There are 9 hidden switches. A switch that is on adds its own fixed numbers to the row, and there is some noise. The rows also spread widely along 10 directions, which tell nothing about the answers.
Known rows, each followed by its switches (1 for on, 0 for off):
[  2   9  10 -10 -23   4 -21  23   2 -21  -5 -27  13  39   9  35  17 -24
   2   2 -40   0   8  10  27   9   0] => 0 1 1 1 0 0 1 1 0
[ 12 -26  54  16  25  38  -4 -15  20 -11 -67 -13  18  26  -2  37  36 -11
  -4 -17   2  -4  30 -14  50   7 -13] => 0 1 0 1 0 0 0 1 0
[ 26  11   7   6   6  -5  -2  22 -10 -13 -28  20  21  21  11  12  -9  -7
  11   1  10 -11 -15 -13  23 -11  17] => 0 1 0 1 1 1 0 0 0
[  8 -11  -9 -18   5 -19 -21  32  -7  -3 -17   6   8  22  25  -9   6  18
   2   9  16   8  -1  -3   5 -25   1] => 0 1 0 0 1 0 0 1 1
[ -8  13   4 -10  -7   8   3  22  18   2 -67 -29   6  14  16  38  58  10
 -13 -18  31   9  13   1  61 -12  17] => 0 0 0 0 0 0 0 1 0
[ 17 -16  28  -3   1  22  -7  15   6  -4 -46 -20  12 -10  11  17 -10 -36
  -9   3   2   7  32   3  23   2  -1] => 0 0 0 0 0 0 1 1 1
[ -1 -31  33 -18 -23  20  11  26 -17  19  -3  25  35 -27 -36  26 -44  -8
   0  10 -20 -12 -30  -3 -12   1  16] => 1 1 1 0 1 0 0 1 0
[-13  -7  12 -25  12   4   1 -31 -16  -3 -12  24  23   1  -3  26   0  21
 -20 -12 -22 -37 -34  14 -30   9  25] => 0 1 0 0 1 1 0 0 0
[  8 -25   9 -35  30 -11 -43  17 -15  -7 -23  22  45  -1  54   8   8  23
  -8   9  21 -20 -16   8 -27 -10  15] => 0 1 1 0 0 0 1 1 1
[-14   8  -5   5 -13   2   4 -21 -12 -24 -11  -9   5 -34   4  23  12 -16
 -35 -30  13 -29 -10  20 -32  38  42] => 1 1 1 0 0 1 0 1 0
[ 28  -6  29  18 -16   9 -20  20 -10   0  10  33  30  -2  -7  12 -29 -20
  37   5  -2  -7 -35 -14  18   5   7] => 1 0 1 0 0 1 0 1 0
[ -8  -2   9 -11 -34  22  21   0 -12   0   7   3   7 -11 -47  13 -37 -21
 -14   7 -55  -2 -15  12   1  11   7] => 0 0 0 1 0 0 0 1 0
[ 19   0  19   5  17   6 -16  -9 -12 -19  -3  40  42  21  11  10  -5  16
   6   0  -9 -16 -31  -3   6  -4   5] => 1 0 1 1 0 1 0 1 0
[ 21  -3  18   5  -3  21  22  30   3  15 -40  25  22  -3 -15  12  -5 -10
  21 -15  33  -2 -16 -32  48 -15  12] => 1 0 1 0 0 1 0 0 0
[  5 -52  16 -47  19  25 -31  -5  24  12   1 -20 -11 -11  15   2  36 -44
   2  -8  11 -32  10 -21 -21  40  -3] => 1 1 0 0 0 1 0 0 0
[  0 -24  29 -24  -1  36  18   6  22  15 -31 -12   0  29 -28  24  12 -27
  11 -10 -32   4  10 -15  43  -4 -15] => 0 1 0 0 1 0 0 0 0
[  6  16 -28 -45 -15   2   7  37  13   7   1 -23 -10   5   2  -6  14 -46
   6  -3 -21  10  -3   7  24  14  21] => 0 0 1 0 1 1 1 1 0
[-12 -12  -4  13 -15 -18  20 -12 -18  -8  19   6 -18  10 -47 -23 -16  12
 -13 -17  -8   7  -6   3 -25  -1 -11] => 0 1 0 0 1 0 0 1 0
[-24  -8  36  33 -33  11  20  10   0   9 -43 -13  -2 -21 -39  33  16   6
 -19 -33  46   0   7  -7  12   9  12] => 1 0 1 0 0 1 0 1 0
[ -4   5 -18 -13 -13  10  56 -19 -10 -15   4  -7 -11 -48 -36 -13 -48 -47
 -40 -14 -24 -16   3  17 -37  30  33] => 0 0 0 1 1 0 0 0 0
[  5  -7   8 -30 -20   3 -17  36  -8   2 -11 -21   4  14  16  29  -4 -20
 -15  16 -16 -19  10   5   6   3   7] => 1 1 0 1 0 1 1 0 0
[-11 -11  -1 -21 -30  -5   7  46 -10  24   0  -7 -12  22 -33  -4   0   6
   5   2   2   3  -6 -19   7 -14 -11] => 0 1 0 1 0 1 0 0 0
[  5 -40   5  17   7 -10 -12  -2   2  -3  13   5 -21  21 -26 -34  37  13
  22 -33  49   9   3 -37   3   2 -34] => 1 1 0 0 0 0 0 1 0
[ 36 -10 -11 -17  26   7  -2  13   2 -16  -9  22  21  22  28 -14   0 -17
  17   0  -7   1  -4 -14  33 -13  -1] => 1 1 1 0 0 0 0 1 0

New rows, each followed by its switches (1 for on, 0 for off):
[ 29  -7  11 -19  10  13 -27  12   4 -19 -23 -12  22  -4  44  28   1 -43
  -1  10  -9 -32   2  -4   6  18  24] => 0 1 0 1 0 0 0 0 0
[-17  -5  13 -17  11  39  42 -16  11   1 -63   1  20   2 -25  23  28  -2
 -17 -31 -10  -3   3  -1  39   1  13] => 0 1 1 0 0 0 0 1 0
[ 10  -6 -16 -23  -8   5  18  16   7  -1  -7 -17 -15   5  -7 -11   2 -40
   2  -8  -9   1  12 -13  18   6   2] => 0 1 0 0 0 0 0 0 0
[ 28   6  17   6   6  -1 -18  -3 -12 -15   9  37  28  28   0   3 -26  -7
  16  15 -38  -6 -32   2  10  -2   3] => 0 0 0 1 1 1 0 1 0
[ 16   0   8  -3  27  10  -4 -45 -10 -43  -3   8  19  19  17   6 -12 -20
 -25   4 -57 -20   3  21 -13  20   1] => 0 1 0 1 0 0 0 1 0
[ -6 -49  27 -19  -9  27  -3   2   6  19  28   3 -13  18 -61 -15 -10 -20
  13   0 -35  -1  -2 -24 -13  22 -31] => 1 1 0 1 1 1 0 1 0
[ 12  -8 -26 -77   9  10  -7  25   8  11  -4  -6  13  -3  35  -9   0 -26
 -12  24 -42  -8 -10  13  13  -2  15] => 0 0 0 0 0 0 0 1 0
[ 24 -13 -17   6  31 -12 -12 -21  -6 -36   6   6   2   3  20 -33   9 -18
  -8 -14  13 -14   3  -7 -23  21   3] => 0 1 0 1 0 0 0 1 0
[  8  -8   2  40   1 -24  -1 -11 -21 -19  10  16  -8  20 -17 -24  -6  12
  10 -19  24   3 -12 -11 -11   1 -14] => 0 1 0 0 0 1 0 1 0
[ -7  -7   1  -9   2  27   0 -38  16  -7  -4   1 -14  11 -31  -9  24 -22
   7 -25 -28   2  -5  -6  13  28 -10] => 0 0 0 0 0 1 0 1 1
[ -4   3 -32  13  14 -33  43  -8 -19 -29  -9   0  -5  -2   7 -43 -10  12
 -41 -23  27   5  21  11 -28  -9   5] => 0 1 1 0 0 0 0 1 0
[  3   2   8  22 -32   5   1  18  -5   0   7  18  -2  34 -46  -4  -6   0
  34 -18   3  27 -16 -20  35  -8 -22] => 1 0 1 0 0 1 1 1 1
[  1  -2  28   4   0  -3   0  31  -8   6 -53   7  34   6  22  40  14  17
  -4  -8  39 -17 -10  -8  17 -15  21] => 0 1 1 0 0 1 0 0 0
[ -2  -8   6  -3 -21 -15   1  56   8  17 -23 -35  -9  19  17   5  25   1
 -13   0  37  19  32 -11  23 -18  -9] => 1 0 1 0 0 1 0 1 0
[ 35 -37  20  11  -7   1 -24  22  -6   4  35  43  12  -7 -23 -17 -34 -33
  54  -6  23  -8 -38 -41 -21  14  -4] => 1 1 1 0 1 1 0 0 1
[ 19  19   7   1  16   3   0  20   0 -20 -66  14  45   3  42  40  17  -2
  -2 -11  20  -9 -12   6  43 -10  43] => 0 1 1 0 1 0 0 1 0
[ -7 -13   2   3  23  16  53 -27   6   1 -34  11  -1 -27 -27 -20   9  -9
 -14 -48  40 -12   0 -18  -7  15  11] => 0 0 1 0 0 1 0 0 0
[  2  -3  20 -45 -23  15 -12  34 -14  10 -24   0  27   2  15  52 -19 -13
 -12  23 -31 -32 -14  12  10  -4  24] => 1 1 0 0 0 1 1 0 0
[ -6  -9   6 -16  24  38  42 -34  25 -23 -56 -31 -12  11 -14  10  35 -28
 -41 -32 -10  -9  51  -7  30  16  -4] => 1 1 0 1 0 0 0 0 0
[ -4   3   8  22 -24 -19  13  29 -16  -5 -28 -15  -2  17 -10   8  -6  11
 -15  -3   8  17  13   4  22 -20  -5] => 0 1 0 0 0 0 0 1 0
[ 11 -15  -1 -16  48  15 -10 -25   0 -18 -26  35  30  -2  22  -7  35   7
  -3 -24  24 -33 -19 -16  -5  18  21] => 1 1 1 1 0 1 0 1 0
[-20   9 -15  10 -15 -17   2 -28   4 -23  17 -21 -33  41 -28  -1  38   4
  -8 -35 -17  13   1   8   1  14  -8] => 0 1 0 0 1 0 0 1 0
[ 26 -16  -4  19  18   0  13   9   2  -4 -28  20  -6   1 -13 -44  -2   0
  19 -20  48  24   7 -29  25 -16 -12] => 0 0 0 0 0 0 0 1 1
[ -1 -42  45   9   2  20   9  21   7  19 -26 -10  -3  20 -39  -3  -4 -10
   1  -2   4  10  27 -24   8  -2 -30] => 0 1 0 1 1 1 0 1 0
[  4 -15  35   5  -2  -9   6  23 -14   2 -40   0  36 -27  17  31 -21   6
 -26   1  29 -12   2  17 -17  -7  27] => 0 0 1 0 1 0 1 1 0
[ 13  -8  18  18  13 -26 -21 -26 -26 -38   1   1  18  -3  26  18 -21  -3
 -30  -4   5 -36   2  18 -49  19  12] => 0 1 0 1 0 0 1 0 0
[  8 -43  23  -4  11   5 -37  29  17  13   0   2   1  41  -9  -8  59   8
  41 -19  41   3  -2 -49  25   2 -30] => 1 1 1 1 0 1 0 1 0
[ 18 -34  28  13   7  43  27   6  15   4 -18   6  -6  16 -57 -20   3 -40
  24 -21  -3  14  20 -46  36  12 -30] => 1 1 1 1 0 1 0 1 0
[ 23   0  11  10 -22  -3 -11  14 -12 -21   5  -6  14 -37   7  25 -21 -46
  -1 -14  19 -27 -12  -1 -15  31  34] => 1 0 1 1 0 0 1 0 0
[-19 -27  44 -17 -27  32  10  13   6  11 -41 -29   6  -3 -27  55  -2 -12
 -32   4 -25  -8  23  12  17   4   4] => 1 1 0 0 1 0 0 1 0
[-12  -9  21   4 -36 -17 -33  -3   1  -5  41 -28 -29  14 -20  19  17 -18
  -3 -10  -2 -15  -1  -4 -28  30  -5] => 1 0 0 1 1 1 0 0 0
[ -7   1 -12  -5 -11 -25   3  30  -7  -4 -13 -13 -12  25   4 -23   4  24
 -19   1  19  23  18   2   1 -28  -9] => 0 0 0 1 1 0 0 1 1
[ -8 -18  10 -12 -24   4 -16  13   0  18  14  11 -15  25 -30   0  14  14
  21  -9   8   6 -19 -23  10  -7 -19] => 1 0 0 0 0 1 0 0 1
[ -1 -13  11 -11  -9   8 -23 -22  -6 -13  29  20   9   7 -15  12  -8 -16
  12 -15 -29 -22 -28  -8 -26  28   2] => 1 1 1 0 0 1 0 0 1
[ 36 -35  -2 -22  39  -4 -28  37  -2   5   7  38  26  24  35 -51 -13  10
  23  22  23   5  -4 -33  -3 -27 -24] => 1 0 1 1 0 1 0 1 1
[  1 -33  28   3   4  11  34   9  -1   0 -46 -19   3 -15  -9   5 -26  -7
 -45   1  10  -4  44   5  -4  -9  -3] => 1 1 0 0 1 0 0 1 0
[  6 -38  60  45 -27  18  10  23  -1  13 -31 -19  -4  -9 -44  16 -23 -29
   6  -7  27   9  29 -22  13  10 -20] => 0 1 0 0 0 1 0 1 0
[ 15 -19  26  30 -30  -9 -41  25 -12   2  17  10  -4  -1 -19   5   8  -2
  31  -7  41  -5 -24 -27  -4  16  -2] => 1 0 0 1 0 1 0 1 0
[  2 -23  31  -3 -31  -4 -20  50  10  12 -14 -50  -9   8   9  23   6 -25
 -14  18  -3  10  41   1  14   0 -17] => 0 0 0 1 0 0 0 1 0
[ 23 -42  26   5  40  19  15 -14  14  -8 -33   5   5   6  -8 -24  -2 -21
  -1 -13   9   2  25 -16  11   2 -20] => 0 1 0 0 1 0 0 1 0
[ -5  -4   3 -18  26  20  17 -35  15 -24 -34 -12  -2  27   1  -7  14 -10
 -38  -8 -38   6  37  14   7   1 -11] => 0 0 0 1 1 0 0 1 1
[  6   2  18  -3 -11   2  18  15  -2  -7 -42 -16   9  31  -1  28  -5  -8
 -10  -4 -17   4  21   4  39 -18  -7] => 0 1 0 0 0 0 1 0 0
[-13  15   5  19 -33   9   9 -41   7 -31  24 -22 -22   5 -34  28  10 -56
  -3 -37 -34 -17   0   6  -7  52  12] => 1 1 1 0 0 1 0 0 0
[ 22 -25  10 -17  26   8   3 -16   0 -12   3  15  18   7   8 -15 -10 -15
  -4  -8 -13  -9   4   3  -2   3 -11] => 1 0 1 0 0 0 1 1 0
[-14  -8   0   0 -15   7  25 -20  -6 -14 -13 -11 -16 -26 -31  -2  -9  -8
 -37 -24  16 -11  14  -1 -28  15  10] => 1 0 0 1 0 0 0 0 1
[ -1  -7 -32 -16 -13 -10  26  12 -23  -5  19   2  -6 -26 -22 -34 -29 -24
  -9 -17  -2  -3 -12   5 -35  15  14] => 0 1 1 0 0 0 1 1 0
[ 11 -41  28 -31  24  20  -6  21   3  25 -31  15  25  -2   8   5   5  -3
  14   3  17 -20  -8 -26   4  -6  -3] => 0 1 0 0 0 1 0 0 0
[  0 -31  44  16 -48  -4 -36  32  17   8  18 -58 -23  12 -20  31  28 -41
  16  -8  12  13  33  -7  11  26 -24] => 1 0 1 0 0 0 1 1 0
[ -3 -24  41   8   0  20 -13 -50  -4 -26   2  -9  -2   0 -24  36   3 -33
 -15 -27 -19 -40   3   6 -37  54   6] => 1 1 0 1 1 1 1 0 0
[  8 -46  45  39   6 -12   5   6 -16  13  24  39   9  28 -46 -31 -26  37
  13  -6  27  10  -7 -29 -25 -18 -45] => 1 0 1 1 1 1 0 1 0
[ 36  -1   4  18  29  11   8   4  10 -16 -19  24  17  24   2 -28   9 -20
  25 -14  12   9   0 -28  38  -3  -7] => 0 0 1 1 0 1 0 1 0
[ -5 -26 -19 -48 -20 -13  16  68  -2  38  21 -12 -15  11  -9 -36  -3   5
  -9  11  18   6   9 -24 -11 -23 -15] => 1 0 1 1 0 1 0 0 0
[  9   9  -9   9  17 -12  -1 -22   3 -31 -26 -19  -7 -15  36  -5  21 -23
 -29 -18  26 -16  20  12 -10  25  27] => 0 0 0 0 0 1 0 1 0
[ 25 -36  -2  -1  -5  14  10  11 -17  -9   6  13  -5 -33 -32 -35 -53 -44
   4  -6   7  -1   5 -15 -18  15  -2] => 1 1 0 0 0 0 1 1 1
[  5 -39  17 -55  15  17 -19  29  -7  23  -1  12  33   3   9   0  -6 -15
  10  17 -26 -18 -17  -2 -16   9  -1] => 0 1 1 0 0 1 1 1 0
[-24   5  -2  18  -9  -3  33 -17 -26 -15 -25  21  19  -2 -38  10   4  36
 -25 -36  12  -8 -23   5 -11  -3  18] => 0 1 1 1 0 0 0 1 0
[ -7   6   2 -21 -12  22  19   0  -8  -7 -22  17  26  -9 -15  28 -18 -18
  -6 -12 -31 -13 -26   3   4   7  27] => 0 1 1 0 0 0 0 0 1
[ 10 -16  21 -24  -8  -9 -37  32 -19   5  -7  12  37  -9  39  31 -13  21
 -16  27   7 -22 -20  12  -7 -17  17] => 1 0 0 0 0 0 0 1 0
[-14  -3  19   9 -31  16   6 -44  -5 -32   2 -32 -17 -14 -36  46   7 -46
 -24 -40 -23 -25   9  16 -14  52  16] => 1 1 0 0 0 0 1 0 0
[ 14  -9  -5  -5  10   3 -13  19  12   3 -28  12  -7  38   0 -13  35   1
  37 -19  33  12  -9 -39  38 -12 -14] => 0 1 0 0 0 1 0 0 1
[ -6 -27 -28 -75  24   9 -23 -10  22   1  10 -29 -18 -31  40 -13  50 -33
 -28 -11  16 -43   9  -3 -41  45  25] => 1 0 0 1 0 1 0 0 0
[ 18 -30  17   9  -3  12  -3  20 -14   7  -4  33  19   2 -38 -11 -13   3
  30  -7  13   1 -30 -32  12  -7 -11] => 0 1 0 1 0 0 0 1 0
[  9 -30  11 -69  21  41  24  34   9  25 -30   0  29 -15   5   8 -20 -42
 -15  18 -30 -24   4 -11  -4   5  16] => 0 1 1 1 1 1 0 0 0
[  7  -9  32 -37  26  33 -16 -28  23  -9 -31   0  34   2  13  47  46 -29
   5 -27 -15 -31 -18   0  11  34  26] => 0 0 1 1 1 0 1 0 0
[-16 -13   7  15 -10  23  21 -39   9 -11   0   2 -28   1 -69 -11  20 -16
   1 -61  12  16   3 -12   1  26 -12] => 1 0 1 0 1 0 1 1 1
[  3 -36  -2  -8   9 -19 -25  -3  -7   6  40  14 -10  13 -14 -30  28  -4
  32 -30  38 -14 -30 -30 -36  23 -17] => 0 1 1 0 0 1 1 0 0
[-12  11   7 -19  -6  33  25 -14  13  -7 -46 -21   3  11 -20  26  23 -14
 -28 -13 -38   4  15  10  39   7  10] => 0 0 0 1 0 0 0 1 0
[  7 -19   0  -4  30  -6 -37 -36 -17 -23  10  34  11   1   6 -20  15  21
   6 -22  23 -16 -31  -3 -37  15   1] => 0 0 0 1 0 0 1 1 1
[ -5   0   2  -3 -27  18  36  16  -6  17 -12  25  11 -28 -63   4 -10  -7
  19 -32  13   7 -45 -17  18   7  27] => 0 0 1 0 1 0 0 1 0
[  5  10  14  18 -16  -4 -31 -29   0 -30  14  -8  -6  10   9  29  15 -19
  -6 -12 -14 -16 -10  14  -2  32  12] => 1 0 0 0 0 1 0 1 0
[ 11   5  -6   9 -34 -26  -9  50  -8   5  22   1  -4  24  -8  -2  -4 -16
  33  -2  12   9 -20 -22  12  -5  -3] => 0 1 1 0 0 1 0 0 0
[ -5   4  31  48 -20  13  24 -35  -7 -32 -15 -12  -4   0 -48  26  -4 -21
 -23 -37  -5   1  22   7   6  27  -3] => 1 0 1 1 0 0 1 1 0
[  5 -43  68  24  -4  -7 -37  -5  -8   5   7   3  12   8   4  29  -8  11
  -4   3  23 -26   3  -8 -29   6 -20] => 1 0 0 0 0 1 0 0 0
[  6  18 -40  -6   4 -20  -8   0  -1 -19  19  26 -10  31  -3 -16  49   4
  28 -42  32 -10 -42 -29   8   9  20] => 1 1 1 1 1 1 0 0 0
[ 12 -26  15  -5  14  -6  -3  23  -5  -1  -6  -6   8  18  12 -16   5   3
 -16   2  20  -1  23  -9  -9  -8 -17] => 1 0 1 1 0 1 1 1 0
[-15 -29  19 -13  19  -2 -35 -38  -1 -14  -8  -8   8  -7  23  10  29  17
 -30 -15  11 -23   8  17 -43  20   2] => 0 0 0 0 0 0 0 1 1
[ 40 -47  35   7  50  13 -17 -12  -3 -12 -15  43  29  33  12 -34 -23  17
   6  12   4   3  13 -25   7 -25 -42] => 1 0 0 1 0 0 0 1 1
[ -4  11 -26 -18 -33   4  13  -1   3   4  25   4 -10 -26 -36  -1  11 -32
  21 -34   3  -9 -43 -12  -1  30  30] => 0 0 1 0 0 0 0 0 0
[  9 -26  27  15 -42 -15 -42  41  -3   9  24 -22 -27  25 -24   2   5 -29
  43  -6  21  12   1 -28   1  13 -31] => 0 1 0 0 0 1 1 0 1
